The groups are shells around one centre, one inside the other: the same stretched ball of 4 dimensions in 8 sizes.
In the rows, zero is written as 128.
Known rows, each followed by its group:
[135 124 132 108 132 130 186 138  55 142  78 133 125 141 115 152  83 120
 171 123 134 119] -> q_57
[119 143 135 128 119 176 148 160  77 158 126 124 125 118 153 158 115 151
 170 123 142 104] -> q_224
[111 133  95 166 113 180 174 146  86 142 114 141 125 158 153 124 100 138
 171 124 144  84] -> q_224
[139 124 158  90 154 114 181 126  48 133  50 127 118 141 107 165  63 108
 177 117 136 124] -> q_878
[130 123 132 118 142 131 188 127  60 131  63 135 120 156 115 145  70 112
 175 118 139 109] -> q_878
[132 129 128 121 144 116 181 122  57 127  52 129 111 157 134 153  49 105
 178 123 132 115] -> q_611
[125 134 111 135 113 157 172 152  70 151 111 132 126 136 144 145 101 138
 168 128 135 108] -> q_975
[115 143 122 143 118 178 151 156  81 152 123 127 122 130 161 149 108 147
 172 124 142  97] -> q_771
[106 143 119 153 110 208 147 166  93 159 148 132 130 126 160 139 135 162
 169 120 151  84] -> q_975
[113 144 115 144  98 205 147 178  88 171 163 129 136 112 160 145 147 171
 164 127 144  96] -> q_611
[136 135 160  85 126 151 156 163  57 165 114 120 132  99 122 176 120 147
 167 123 137 128] -> q_57
[111 134 133 142 135 181 162 142  83 139 101 135 122 147 139 138 100 137
 176 113 153  85] -> q_203
[112 133 122 143 116 195 164 159  86 154 131 137 133 135 137 134 128 153
 169 118 151  87] -> q_224
[118 141 129 129 109 188 150 170  79 166 144 127 133 112 149 153 135 161
 166 125 143 103] -> q_203
[133 126 122 119 130 132 187 136  59 139  78 134 123 148 123 147  79 119
 171 124 134 114] -> q_611
[102 144 136 148 119 218 138 166  96 158 147 130 129 122 157 142 139 165
 172 114 158  79] -> q_771
[139 127 131 104 127 125 183 143  52 147  83 129 125 133 119 158  85 123
 169 127 130 126] -> q_57
[118 145 137 125 115 184 142 167  78 164 137 122 127 109 156 161 126 158
 169 123 143 105] -> q_771
[119 142 156 115 137 170 144 151  74 150 105 121 120 120 145 165 103 142
 176 116 147 104] -> q_975
[113 139 153 124 136 186 147 153  81 150 114 127 125 125 139 154 115 147
 175 112 154  93] -> q_203
[138 129 148  98 149 110 177 126  49 132  51 124 113 142 122 166  55 107
 177 121 132 125] -> q_224
[134 134 147  99 129 145 163 153  58 155 101 123 126 116 128 168 102 137
 170 123 136 123] -> q_975
[119 132  96 157 119 155 181 136  76 135  93 138 119 162 151 130  79 125
 172 126 137  95] -> q_771
[132 137 189  82 169 128 149 128  54 134  52 114 109 124 125 184  63 114
 184 109 144 120] -> q_57
[105 140 130 152 130 196 151 148  91 143 116 133 121 143 154 137 108 145
 177 113 155  79] -> q_786
[104 135 101 171 113 201 167 151  95 144 127 142 128 155 153 120 115 147
 171 119 152  74] -> q_786
[121 139 141 125 137 157 155 141  72 141  91 125 116 135 147 157  85 131
 177 118 143 103] -> q_203
[115 133 118 139 108 194 165 166  83 161 141 137 137 127 137 136 137 158
 165 122 148  93] -> q_786
[137 125 141 107 154 104 186 116  50 123  37 128 110 157 121 159  42  97
 179 120 132 120] -> q_611
[121 130 130 138 154 132 177 113  68 116  46 133 106 172 139 143  43 102
 184 115 142  96] -> q_878
[111 134 122 153 138 169 166 131  83 129  84 135 115 162 149 135  78 124
 179 115 149  84] -> q_786
[133 124 122 118 130 132 189 136  58 139  77 135 124 148 119 146  79 119
 171 124 134 114] -> q_878

New rows, each followed by its group:
[133 136 177  89 166 119 156 124  53 130  46 116 106 133 128 180  53 108
 184 113 140 121] -> q_878
[108 139 135 139 120 206 149 164  89 158 139 132 132 124 144 142 136 160
 171 115 155  85] -> q_975
[120 130 147 127 158 143 169 119  69 122  54 130 110 160 131 149  58 110
 184 110 148  95] -> q_786
[109 139  89 168  91 205 164 170  93 163 158 140 136 135 160 125 139 164
 163 128 143  85] -> q_611
[133 138 156  93 129 150 154 159  59 160 109 119 127 106 131 174 110 143
 169 123 137 124] -> q_786
[124 129 124 134 143 134 180 123  66 125  61 133 112 163 136 143  57 110
 178 119 139 102] -> q_975
[125 125 134 129 159 122 186 109  62 113  35 134 107 175 125 143  39  96
 184 114 142 100] -> q_878
[112 136 126 148 137 170 163 135  82 133  90 133 116 155 149 139  83 128
 178 115 148  86] -> q_975
[128 129 114 127 115 153 181 151  66 151 108 135 130 137 130 143 104 136
 166 127 135 111] -> q_611
[135 128 126 120 143 110 185 120  54 126  49 129 110 159 133 154  45 102
 177 124 130 118] -> q_878
[118 139 106 142  94 194 161 176  82 171 158 134 139 117 150 141 145 166
 161 129 140 101] -> q_611
[118 140 156 111 124 191 144 169  77 165 136 124 133 105 134 161 139 161
 169 116 151 103] -> q_786
[103 139 127 159 132 196 152 143  93 138 110 134 119 150 156 134 101 141
 178 112 156  74] -> q_878
[121 127 148 125 163 137 175 114  67 117  43 132 109 166 125 147  50 103
 185 109 148  95] -> q_878
[110 134 137 143 144 173 162 132  82 131  85 134 116 155 140 139  84 127
 180 111 153  83] -> q_786
[135 135 179  82 157 127 154 136  52 141  65 116 114 119 123 182  73 120
 179 114 140 125] -> q_786
[110 142 115 146  95 215 149 181  91 174 171 133 140 111 154 140 159 176
 162 125 148  91] -> q_786
[130 136 155  95 124 163 154 165  63 165 122 122 132 102 127 170 125 151
 167 122 140 120] -> q_611
[118 128 115 148 139 147 182 123  73 124  67 138 114 171 138 133  62 112
 178 118 142  92] -> q_786
[129 130 134 123 152 119 178 116  59 121  45 129 107 162 135 153  43 101
 181 119 136 109] -> q_611
[111 140 131 144 130 181 152 147  84 143 109 129 119 140 154 145 100 141
 176 117 149  89] -> q_975
[112 136 119 154 135 167 165 133  82 131  87 134 114 159 154 136  77 125
 179 117 146  86] -> q_611
[129 125 133 117 137 140 183 135  62 138  77 134 124 147 118 147  82 120
 173 119 140 109] -> q_611
[115 142 124 138 110 190 150 166  83 162 141 128 130 119 155 149 129 158
 168 124 144  98] -> q_203
[126 131 178  98 170 136 160 122  61 125  47 123 110 143 118 167  61 110
 185 106 150 106] -> q_878
[120 141 160 109 133 176 143 159  73 157 118 121 126 110 139 167 118 150
 173 116 148 106] -> q_203
[110 141 109 157 112 189 157 156  87 151 129 133 125 139 161 137 113 149
 170 123 145  88] -> q_224
[127 142 175  93 145 157 140 151  64 153  97 115 119 107 137 180 100 140
 177 115 145 116] -> q_771
[108 138 100 165 109 193 164 155  90 149 131 138 127 146 159 128 115 149
 170 123 146  83] -> q_975
[117 131 153 118 138 179 160 149  76 147 105 131 128 131 122 149 114 142
 175 111 154  94] -> q_57
[113 134  97 158 103 189 172 159  86 154 135 140 133 142 148 127 123 151
 166 126 143  89] -> q_975
[123 137 103 144 109 161 169 153  74 152 117 132 125 138 155 143 101 140
 167 130 133 106] -> q_878
[118 142 129 125  99 201 147 183  81 178 166 128 141 100 146 153 158 174
 162 126 144 104] -> q_771
[123 135 181  96 162 152 150 135  65 137  70 120 115 128 123 171  82 124
 182 107 151 106] -> q_771
[118 136 127 126 105 195 158 175  80 170 152 132 141 112 135 146 149 166
 163 123 146 101] -> q_771
[117 141 157 122 150 161 146 136  74 136  82 122 111 136 147 162  79 128
 182 112 149  98] -> q_878
[114 135 139 130 124 191 156 159  82 155 126 132 131 126 135 145 126 152
 171 115 152  92] -> q_203
[126 141 152 107 129 161 149 157  67 157 112 120 124 111 141 169 109 145
 172 121 140 115] -> q_975
[132 133 128 116 123 142 171 149  61 150  98 128 124 130 135 157  94 132
 169 126 133 118] -> q_975
[103 144 118 160 110 214 144 166  97 158 150 133 129 129 165 136 135 164
 170 119 153  79] -> q_611
[132 130 129 115 129 135 176 141  59 144  85 129 122 137 130 155  83 125
 171 125 133 117] -> q_203
[111 135 111 159 130 171 168 135  84 133  93 136 116 161 153 131  82 128
 177 119 146  84] -> q_786
[122 129 113 141 131 147 182 132  70 133  80 137 119 160 137 136  74 119
 174 122 139  99] -> q_203
[124 128 140 127 159 129 178 113  64 116  41 132 107 168 129 147  45 101
 184 113 143  99] -> q_611
[104 144 117 155 102 222 143 176  97 168 166 133 135 118 161 137 152 174
 166 121 153  82] -> q_786
[142 130 147  94 145 107 177 131  46 137  57 122 115 135 123 171  60 110
 175 124 128 131] -> q_771
[138 131 181  74 159 123 162 135  48 141  61 118 118 120 110 181  76 118
 178 114 140 128] -> q_771
